There are 9 hidden switches. A switch that is on adds its own fixed numbers to the row, and there is some noise. The rows also spread widely along 11 directions, which tell nothing about the answers.
In the rows, zero is written as 128.
Some rows, each with its switches (1 for on, 0 for off) after it:
[119 109 123 157 156 138 149 110 124 137  95 131 119 163 131 124 169 105
 136 137 104 147  82 124 110  96 143 149 163 128 146 149 100  99 145 152
 125 126 104 121 163] : 1 0 0 0 0 0 1 1 0
[ 83 137 136 155 138 143 150 127  98 103 130 123 128 162 153 127 129 120
 134 100 113 130 113 130 126 123  77 137 117 151 155 110 143 146 109 114
 115 108 133 112 150] : 1 0 0 0 0 0 0 0 1
[112 151 128 145 118 158 155 140 103  91  89 137 115 150 164 156 133 122
 147 116  95 162 117 146 145 141 127 129 133 175 145 128 127 154 139 127
  93 129 130  94 155] : 1 1 0 0 1 1 1 1 1
[107 113  77 144 104 130 131  96 103 127 143 153  85 137 148 133 168 135
 169 133 117 107  78 133 166 104 155 168 167 101 139 143 135 139 121 136
 121 108 141  84 150] : 1 0 0 1 1 0 0 0 1
[100 132 149 131 105  90  73  88 139 141 149 166  97 150 157 170 121 116
 159 138 123 108  86 179 148 140 132 148 170  99 136 122 179 153 106 154
 138  69 159  96 155] : 0 0 0 0 0 0 1 1 1
[ 68 115 144 145 178  87 115 138 115 122 138 127 173 156  73  85 130  69
 153  94  76 112  91 141 126  63 107 136 110 129  98 153 107 132 113 146
 149  92 117 106 179] : 1 0 0 1 0 0 1 0 0
[ 77 125 125 154 127 141 159 106  89  76  96 119 119 168 154 137 159 125
 172 112 109 143  82 143 139 120 101 130 141 151 166 117 147 140 128 114
 102 103 137  96 170] : 1 1 1 0 0 1 0 1 1
[ 84 124 170 132 144 110 103  96 114  95 110 118 168 176 111 121 154  98
 183 100 102 124  87 161 121  94 102 111 126 145 129 100 131 134 126 124
 141  68 117 115 164] : 1 0 1 0 0 0 1 1 1
[ 73  96 104 167  98 158 142  77  99 149 168 126 110 170 152 118 156 134
 122 116 112 112 116 100  96  97  88 195 178 112 170 126 125 110 120 144
 134 109 132 111 188] : 1 1 1 0 0 0 1 0 0
[119 181 145 143 128 148 122 158 136 130 149 132 166 154 135 115  96 110
 104  99 105 128 123 162 105 119  82 123 112 168 145  98 118 137 122 127
 135 110 122 121 109] : 1 0 0 0 0 1 0 0 0
[137 144 163 146 168 144 130 140 103 111  94 138 133 159 122 105 116 109
 151 121  87 151 104 150 153 104 126 125 116 184 111 177 122 133 159 130
 105 150 138 113 175] : 1 0 1 1 0 1 0 1 1
[101 115 130 149 135 141 164 129 121 122  94 128 130 154 154 122 154 120
 133 118 116 149  71 134 120 115 122 149 117 159 142 133 110 120 129 150
 113 134 112 107 161] : 1 0 1 1 1 0 0 0 1
[140  60 175  98 125 149  87  85 115 120 101 117 137 138 111 104 132 157
 192 111 119 125 103 125 139 119 146 145 102 166  74 145 131 138 162 133
 131 120 121 131 190] : 1 1 1 0 1 0 0 1 0
[ 86 163 157 136  58 144 122 132 143 126 135 131 150 150 180 175 108 129
 113 112 126 138 146 160  85 168  91 128 130 166 151  70 143 148 113 138
 130 105 128 133 145] : 1 0 1 0 0 0 1 0 1
[ 79 108  93 158 107 118 144  78  85 120 109 117 106 159 135 128 171 115
 159 154  94 126  99 130 131  84 155 148 201 119 148 174 140  98 147 125
 108 140 153 104 213] : 1 1 0 0 1 0 1 1 1
[114 118 160 115 116 109 103 137 139 127 131 124 149 130 124 110 102 121
 150 117 109 122  81 167 127 124 127 135 100 163  87 138 136 128 131 141
 133 119 135 117 163] : 1 1 1 1 0 0 0 0 0
[ 77 127 150 151 130 121 129 142 126 132 116 137 154 164 121 130 125  95
 134 105  99 139 121 143 113 109 110 132 124 150 122 129 124 145 116 156
 131 105 122 105 174] : 1 0 1 0 1 0 0 1 1
[ 96 119 116 133 102 142 158  95 109  97  96 116 122 153 170 149 174 144
 157 123 129 142  74 139 127 136 120 138 136 151 163  96 136 128 126 125
 112 111 113 108 143] : 0 0 1 0 1 1 1 0 1
[113 110 148 129 113 137  99 109 128 137 142 145 132 147 141 118 121 138
 149 109 119 123  73 162 151 128 106 150 101 157 116 115 143 152 116 153
 129  90 125  99 148] : 1 0 0 1 0 1 0 1 1
[108 126 161 125 100 137 153 127 126 118  89  83 139 135 175 128  99 149
 108 145 138 145  89 155  93 157 108 113 109 195 129 141 171  89 143 108
  97 182 151 170 176] : 1 0 0 0 0 0 0 0 0
[126 113 100 124  94 132 162 151 142 118  98 146  92 111 176 173 147 144
 139 139 122 159  93 132 150 178 173 150 114 145 105 122 124 159 120 155
 107 130 100 106 129] : 0 0 0 0 0 0 1 0 1
[128 180 112 130  67 152 128 140 110 114 144 120 130 135 153 136 103 145
 129 133 107 125 146 160 142 137 124 115 143 176 118 128 153 139 143  95
 107 147 154 125 140] : 1 0 0 0 0 0 0 1 1
[ 82 113 167 150 105 127 106 114 147 157 110 143 162 166 122 151 137  91
 130 120  91 144 156 133  70 113 128 142 161 139 132 119  98 132 133 182
 145 104 110 118 192] : 1 1 1 0 1 0 1 1 1
[110 114 123 126 109 142 124 140 134 122 115 138 161 132 104 137 148 120
 161  94  99 131 155 115 123 118 140 132 108 146 101  95  84 172 129 149
 140 103  85 112 138] : 1 0 0 1 1 0 0 0 1
[ 96 178 153 131 120  93 116 142 130 103 135 124 158 153 142 127 111  98
 143 119 112 118  70 201 128 118 103 101 123 154 131 110 158 124 110 113
 131  96 149 108 132] : 1 0 1 0 0 0 0 0 1
[139 161 131 113  86 148 125 141 122 118 129 118 145 128 156 118 105 146
 128 125 115 131 100 174 140 138 128 118 101 192 113 120 141 133 137 113
 111 144 137 117 125] : 1 0 0 0 1 1 0 0 1

New rows. What belongs after each?
[ 98 152 168 152 129 139 135 150 129 139 111 131 154 154 144 133  94 106
 102 112 102 143 152 137  99 129  98 130 118 175 135 138 125 136 129 148
 115 149 136 129 172] : 1 0 0 1 1 0 0 0 1
[123 138 153 131 149 115 123 128 133 110 100 155 114 153 156 141 138 112
 161 120 112 149  39 182 166 135 130 137 115 155 130 129 141 147 124 153
 116  89 124  82 137] : 0 0 1 1 0 1 1 1 1
[ 82 107 113 140 122 125 148 117 122 138 131 121 144 153 132 105 152 117
 127 113 109 127  61 140 121 100 110 161 121 146 136 129 115 116 116 155
 131 113 109  99 160] : 0 0 1 1 1 1 1 0 0
[131 120 160 153 148 139 111 118 129 178 142 158 120 167 143 108 112 110
 101 126  99 138 105 137 131 105 122 176 137 152 119 173 121 124 131 174
 127 125 130 101 176] : 0 0 1 0 1 0 1 1 1
[103 118 112 141  98 122 139 129 138 132 110 139 114 137 152 149 142 125
 141 139 117 139  80 153 133 135 146 141 140 138 123 132 134 136 123 156
 117 121 124 105 155] : 1 0 0 1 0 0 0 1 1
[107 120 102 136 124 130 150 110 132 111  98 136 124 149 138 145 190 114
 164 124 107 143  75 137 117 112 152 147 160 115 159  99  93 122 131 148
 132  92  94  90 129] : 0 1 1 0 1 1 1 0 0
[ 97 101 138 116 134 122 144 124 104  81  76  87 185 146  94 105 161 115
 179 109  87 146 107 133 128 100 136  96  91 186  81 123 102 132 147 110
 122 124  86 134 172] : 1 0 0 0 0 0 1 1 1
[150 123 133 140 123 153 116 138 138 171 143 177 105 149 144 134 125 123
 117 118 102 144 122 129 147 127 148 179 134 144 106 148 101 158 129 181
 132 112 106  88 143] : 0 0 1 0 1 0 1 1 1
[135 112 152 152 171 124 141 137 166 165  74 168  96 149 163 155 138 100
 110 147 116 171  53 152 118 138 160 158 144 132 148 160 115 118 130 197
 117 124 106  99 143] : 0 0 0 0 1 1 1 1 0
[101 103 123 114  86 140 113 109 114 104 132 127 137 134 120 140 147 140
 182 105 105 119 141 121 124 128 136 144 132 137 101 105 116 158 138 126
 139  98 112 122 164] : 1 1 1 0 0 0 1 0 0
[108 118  95 155 119 138 124 131 122 168 169 160 132 153 107 105 137 109
 113 115  79 127 136 115 138  91 126 176 140 132 106 145  88 154 118 171
 144 104  98  87 152] : 0 0 0 0 0 1 1 1 1
[ 61 129 168 150 106 114 104 102 142 133 122 156 137 164 163 168 132 106
 148 108 130 125  95 168  97 136  90 141 146 122 176  86 153 151  98 167
 136  74 141 103 159] : 1 0 1 1 1 1 0 0 1
[131 106 133 141 170 147 127 106 100 130 163 146 102 157 154  88 132 133
 133  89 117 116  51 134 175 106  90 187  99 136 140 129 129 147 101 143
 125  81 128  61 126] : 0 1 0 0 1 0 0 0 1
[127 175 134 160 143 150 115 130 124 142 153 148 139 173 129 123 124  95
 115 106  93 125 135 147 110  93  95 143 166 132 161 118 106 129 131 136
 140  99 125 111 130] : 1 0 0 0 0 0 1 1 0
[ 90 142 130 166 131 156 158 157 120 133 123 130 138 163 138 138 118 104
  97 102  94 153 152 116  97 122  93 147 134 157 142 128 109 143 124 146
 118 132 110 123 165] : 1 0 0 0 0 0 1 1 0
[ 92 150 127 140 132 140 148 152 113 104 121 120 175 154 120 115 139 102
 135  81  88 138 120 138 122 104  95 127  96 172 128  98  94 151 116 130
 129 101  98 100 137] : 1 0 0 1 1 0 1 0 1
[109 119 131 146 119 112 119 141 153 155 115 172 104 134 137 165 134 101
 146 138 103 139 111 138 117 132 170 160 164 109 115 155 112 138 133 181
 133 119 122 113 170] : 1 0 1 1 0 0 1 0 0
[ 87 160 127 134  98 141 128 118 117 115 172 119 145 153 162 121 111 136
 114  87 124 112  80 166 130 132  51 147 105 161 161  73 151 145  95 118
 129  82 133 102 118] : 0 0 0 1 0 1 1 0 0
[ 97 121 147 155 128 158 151 125 105 134 137 138 109 162 178 125 116 132
 108 110 117 143  97 126 128 137  87 171 114 166 143 140 141 134 116 141
 109 130 137 113 173] : 1 0 1 0 0 0 1 0 1
[153  92 151 134 114 175 112  96 144 173 120 148 122 154 161 123 142 146
 114 117 125 145  87 129 119 132 128 178 115 167 129 122  97 128 139 180
 130 118  96 111 149] : 1 0 0 1 1 0 1 1 1
[129 148 160 143 156 114 104 112 146 119 121 173 107 156 163 151 142 102
 160 120 118 130  56 179 142 133 123 145 146 110 166  98 135 150 109 157
 137  55 129  74 106] : 0 1 1 0 0 1 0 0 1
[108 117 144 135 141 129 128 111 122 124 120 112 145 153 127 102 122 126
 133 116 116 127  79 151 132 111  95 136 112 162 128 131 140 123 129 132
 123 119 125 119 156] : 0 0 0 1 0 1 0 1 0
[138 141 153 130 111 135  83 137 138 179 188 148 151 140 110  94  78 115
  98 114  83 112 165 135 115 108 116 169 128 154  80 153 107 135 135 158
 152 124 131 118 163] : 0 1 1 0 0 0 1 0 0
[ 93 113 168 156 122 116  82 108 162 176 165 175 123 166 161 148 120  98
 112 105 116 126  77 165 109 132  97 180 139 114 150 103 132 150  88 198
 153  46 123  80 149] : 1 1 0 0 0 0 1 1 1
[ 95 113 152 152 145 135 141 122 107 106 100 136 116 159 153 140 131 113
 144 113  98 151 101 132 136 129 115 147 126 156 133 143 136 146 125 144
 107 115 129 102 183] : 1 1 0 0 0 0 1 1 1
[154 120 117 114 114 129 119 136 139 139 152 143 132 127 136 103 142 132
 141 118 102 132  62 155 160 120 153 166 101 153  83 122  95 139 125 155
 141  95  95  80 115] : 0 1 1 0 0 0 1 0 1
[102 164 133 169 161 157 148 143 111 117 143 150 109 175 164 131 117 106
 115  84 117 133  88 148 140 116  65 153 134 134 185 113 144 153 102 134
 117  90 141  83 124] : 1 0 0 0 1 0 0 1 0
[147 117 117 140 102 167 136 133 138 162 137 134 141 139 136 100 126 142
  98 121  98 145 116 127 128 121 122 165 107 183 110 124  85 133 138 165
 124 133  92 103 137] : 0 1 0 1 0 1 0 1 1
[ 77 134 142 157 105 128 154 165 136 151 119 129 122 134 161 154  80 116
  84 132 115 146 152 126  89 155 110 144 134 156 126 159 154 132 120 151
 106 169 150 145 189] : 1 0 0 0 0 0 0 0 0
[ 66  94 145 132  76 121 128 115 154 144  88 119 140 141 148 175 130 129
 132 134 134 140 124 138  71 155 132 127 146 136 137 108 147 130 122 163
 127 127 122 144 185] : 1 0 0 0 1 0 0 1 0
